The rows of a group lie close to one hidden flat surface of 9 dimensions, which passes through zero. Surfaces can cross.
In the rows, zero is written as 128.
Known rows, each followed by its group:
[116 149 139 124 113 113  61 153 113 154 155  99 113]
J665
[123 100 148 145  57  68 109 135 137  81  97  77 115]
J518
[142 106 134 109  91 174  81  71 103 173 134 127 128]
J518
[ 89 152 141 159 129 153 138  76 151  78 114 168 124]
J518
[ 93 141 141  83 174 109 157 105 117 136 157  78 183]
J169
[100 130 153 153 146 143  98 140 137 158 106 137 110]
J243
[144 101 154 127  56 116  86  92  80  63 148  82 151]
J665
[146 186  92 123  87 122 125  93 161 100 136 138 139]
J665
[162 125 117 100 169 140 112 122 116  74 129 155 148]
J169
[ 95 141 133 152 133  89 113 188 180 151 140  88 109]
J67
[122 138 137 116 173 116  34 174 118 110 147 155  90]
J169
[157 117 105 115 151 156 145 137 157 134 162 148 167]
J518
[114 162 161 183 107 172  48 119 111  63 152 125 125]
J518
[156 163 111 142 149 149 116 166 132 114 150 114 137]
J665
[111 152 125 148 110 131 107 137 134 160 147 113  96]
J665
[161 113 125 136 122 139 105 140 124  86 122 146 123]
J169
[203 135  71 181  88 149 137 193 153 131 121 136  67]
J67
[177 116 107 128  91 171 129  90  94 144 103 139 100]
J67
[141  97 135 113 142 111 168 119  72 102  73 139 108]
J518
[158 184  91 143 112 158 112 134 150 140 164  41 123]
J243
[ 38  87 165  82 142  63 159  98 149 127 180 180 186]
J67
[ 65 149 135 149 111 169 116  57 151 141 167 138 105]
J243
[122 125 119 110  92  61 135 152 123 122 150 108 119]
J665
[ 81 100 148 122 135  90 175 116 174 127 113 143 158]
J243
[121 117 141  99 201 129 102 152  91 123 135 150 123]
J169
[108 109 130 152 135 119 167 125 150 110  77 178  83]
J518
[165 139 107 126 127 107 134 155 147  65 138 123 150]
J243
[132 139 135 112 176 173  98 105 144 165  90 157 143]
J665
[109 133 170 175  84 133  52 134 126  73 141 112 129]
J169
[167 106 106 103  83  73 111 139 144 143  76 110  96]
J67
[ 82 125 158 108 154  91 152 148  90 209 112 151 134]
J243
[116 169 139 195 132 156 115 149 186 102 117  66 134]
J67
[ 86 184 144 147  80 129  94  71 122  74 162 138 135]
J665
[145 144 120  70 105  52  98 117  97 112  94 156 127]
J518
[118 192 112 172 121 131  86 186 136 136 173 121  80]
J518
[125 129 105 117 129 109 196 128 161 164 130  95 142]
J67
[132 129 148 113 132 103 130 130 132 139  86  98 175]
J243
[130 117 140 145 141 120  98 165 216 120 101 112 162]
J665
[117  97 153 116 189 131 158 127 121 100  94 142 159]
J67
[131 173 109 147 129 156 100 123 178 143 126  86 117]
J243
[181 156  78 121 101 133 181 109 138 112 119 150 142]
J169
[124 138 138 154 123 122 113 152 160 104 127  98 147]
J243
[164  72 137 142  98 130 162 106 125  76  61 193 141]
J169
[159  99 129  72 164  96  98 176  35 155 140 115 106]
J67
[ 94 145 162 157 143 157 130 124 104 114 150 105 155]
J169
[148 145 137 122 114 168 131  82  58  94 147 105 170]
J169
[ 90 196 118 139 156 123 112 159 141 175 167 122 106]
J67
[141 108 100 123 147 155 193  93 160  79 153 105 153]
J243
[138 134 166 119 128 106  86 147  77 116  96 141 163]
J243
[101 204  99 138 122 154 173  62 124 118 150 173 116]
J665
[181 226  41  99 138 102 163 149 152 125 153 174 125]
J169
[ 98  81 156 137 121  81 109 151 180 115  91 142 120]
J67
[126 120 140 146  98 148 120 108 141 118 131  87 145]
J665
[163 174  91 118  92  81  95 151 117  94 136 159  98]
J518
[127 144  96  96  78  95 166  74 131 167 111 113 105]
J518

New rows. What belongs after each?
[141 130 129  98 178 122 172 130 101 104 117 134 179]
J243
[137 157 149 114  98  67 111 150 159 130  85  39 209]
J243
[117  75 147 130  93 129 138  93 116 116 130 125 133]
J243
[127  71 141 175  90 139 159 141 122 116 129 106  96]
J665
[ 68 184 133 141 146  90 134 166 139 151 182 150 127]
J243
[ 95 222 127 132 141 147 130 104 131 139 181  42 168]
J67
[101 184 134 141 168 126 117 151 152 136 129  79 134]
J67
[129 141 139 163  86 129  73 154 146 132 129  44 106]
J67
[ 67  96 176 137 141 149 129  73 125 119 111 175 140]
J243
[166  93 124 105  96 115  76 121 136  88 126 108 124]
J169
[121 154 152 143 121 142 115 136  41 139 137 151 119]
J169
[ 79 197 128  97 145 105  94 122 104 172 186 109 128]
J67
[ 82 168 153 107 160 124 140 103  94 174 136 135 158]
J243
[134 136 135 135 144 119 167 131  79  70 112 109 128]
J518
[128 164 125 116 111 101 100 137 100 120 149 152 129]
J243
[186  97 134 128 112 192 102  79 121  93  80  61 154]
J243
[125 121 132 153 148 127 166 153 157  92 119 143 151]
J169
[149 161 112 160 103 150  61 164 115 157 128 136  55]
J67
[102 208 121 156 127 143 119 125 136 129 154 148 128]
J169
[170 149 117 143 157 214 118 102 117 112 113 144 146]
J665
[148 178  85 101 110  88 126 162 124 202 145 104  97]
J243
[156 151  83  34 134 100  47 102 121 156 161 102 100]
J169
[ 99 145 145 137 127 119 121 134  97  99 177 150 140]
J243
[119 123 127 108  60  67 101 124 141 185 104 123 107]
J243
[ 48 133 166 174 126 116 174 132 146 196  96 165 109]
J169
[ 95  90 157 169  83 108 105 164 143 155 137 104 100]
J243
[114 170 132  84 102  58  93 100 114  64 145 163 159]
J665
[174 140  99  76 109 166 170  45  54 140 139 116 163]
J67
[190 173  93 127 154 176 106 162  54 134 162 134 104]
J665
[128 138  89 118 133 117 162 131 166 163 144 125  96]
J243
[124 136 138 195 103 159 100 164 158  89 172  85 129]
J518
[130  64 132 137  83 107 152 164 131 148 175  72 133]
J67
[119 111 142 126 157 139 129 146  96 131 153 141 130]
J67
[179 126  76 101 131 179 124  74 180 120 135  96 131]
J169
[145 175  86  69 166  94 174 109 106 129 122 175 140]
J518
[126 141 124 114 140  93 138 150 133  95 156 130 158]
J67
[111  81 168 138  89  89 126 149  86  88 152 145 147]
J243
[107 137 132 142 132 105 117 163 167 156 111 143 106]
J243
[119 137 140 163  98 146  87 132 105 110 147 138  90]
J665
[112 164 155 149 145 113  73 136 175  64  90 171 156]
J243
[225  87  89  83  72 142 132  89  62 131  99 122 119]
J665
[144 131 108 132 118 142 115 116 107  62 171 187 105]
J243
[103  72 197 145 123 145 118 119  61 109 119 126 165]
J243
[100 142 148 132 153 120 110 150 117 110 167 114 146]
J67
[ 99 136 125 114 119  81 198 104  98  78 156 145 140]
J665
[123 127 136 151 154 131  99 166 144 118 116 172 104]
J665
[156 118 115 111 131  81 148 183 113 159 116 121 125]
J243
[173 132 102 144 127 150 154 157  75 101 156 130 104]
J665
[ 89 104 159 113 136 157 143  71  85 169 121 140 134]
J243
[119  49 139 144 147 145 182 143 133 147 123 128 107]
J243
[110  84 140  96 144  86 185 115 152 156  79 139 159]
J243
[ 88 121 145 118 116  72  92 138 172 133 128 121 121]
J169
[112 122 160 164 135 152  97 132 149 107 111 108 138]
J243
[130 100 115 139  74 103  99 138 193 147 122  92  97]
J169
[152 112 129 157 113 201 107 106 142 157 109  96 123]
J665
[145 151 117 124 139 180 151  66 104  93 123 190 151]
J67
[131 132 129 155 117 149 115 142 130 138 134  96 110]
J67
[107  78 142 129 115 106 139 135 147 152 125 139 117]
J67
[ 98 126 146 161 102  97 144 153 163 124 122 129 133]
J169
[168 127 125 103  94  87 120 163  61 132 141 108 141]
J243
[122 145 149 153 118 159  84 115 161 134  98  75 140]
J243
[157 186 109 137 109 128  59 144 121  85 148 155 109]
J243
[115  84 170 193 145 213  99 107 135 121  68 174  88]
J67
[ 76 121 140 170 100 114 110 147 191 155 144 125  87]
J243
[108 141 133  92  66  88  61  87 112 176 141 118 101]
J67
[ 99 151 130 161 150 149 157 158 139 156 165  69 124]
J518
[ 77 133 158 128 170 138 133 114 131 136 137 136 149]
J67
[137 127 104 126  63  89  96 138 146 153 136 137  79]
J243
[154 120 123 131  86 112 117 125 140 102 114  97 136]
J67
[123 120 138 141  80 130 123  97 145 102 139  97 156]
J67
[162 124  99  92 157 124 136 125 136 102 125 141 139]
J169
[130 145 120 122 128  97 136 181  82 156 170 134 113]
J243
[165 147 102 122 114  83 112 173 149 114 107 101 114]
J67
[106 131 139 142 115 150 134 133  60 144 203  99 124]
J243
[ 97  89 141 122 134 149 151  95 116 164 136 182 122]
J67
[115 138 125 135 134 153 141  89 156 137 102 159 129]
J665
[135 164 116 112 137 160  75 127 104 208 138 118  96]
J665
[126 178 149 178 122 126  54 204 112 100 165 121 118]
J243
[124  94 121 129 149 140 182 144 117 194 115  97 101]
J518
[120  74 153 129 122 159 112 100  91 154 117 157 103]
J67
[177 111 116 123 160 120 145 173 108  86 110 141 133]
J67
[ 97 113 121 140 109  94 123 157 172 185 120 156  68]
J243
[ 90 142 140 136 110 101 117 126 165 155 125 117 129]
J243
[ 85 128 179 144 150 169  64 116  55  54 229 214 160]
J67
[137 142 127 114 173 152 145 122  98 124 125 139 150]
J243
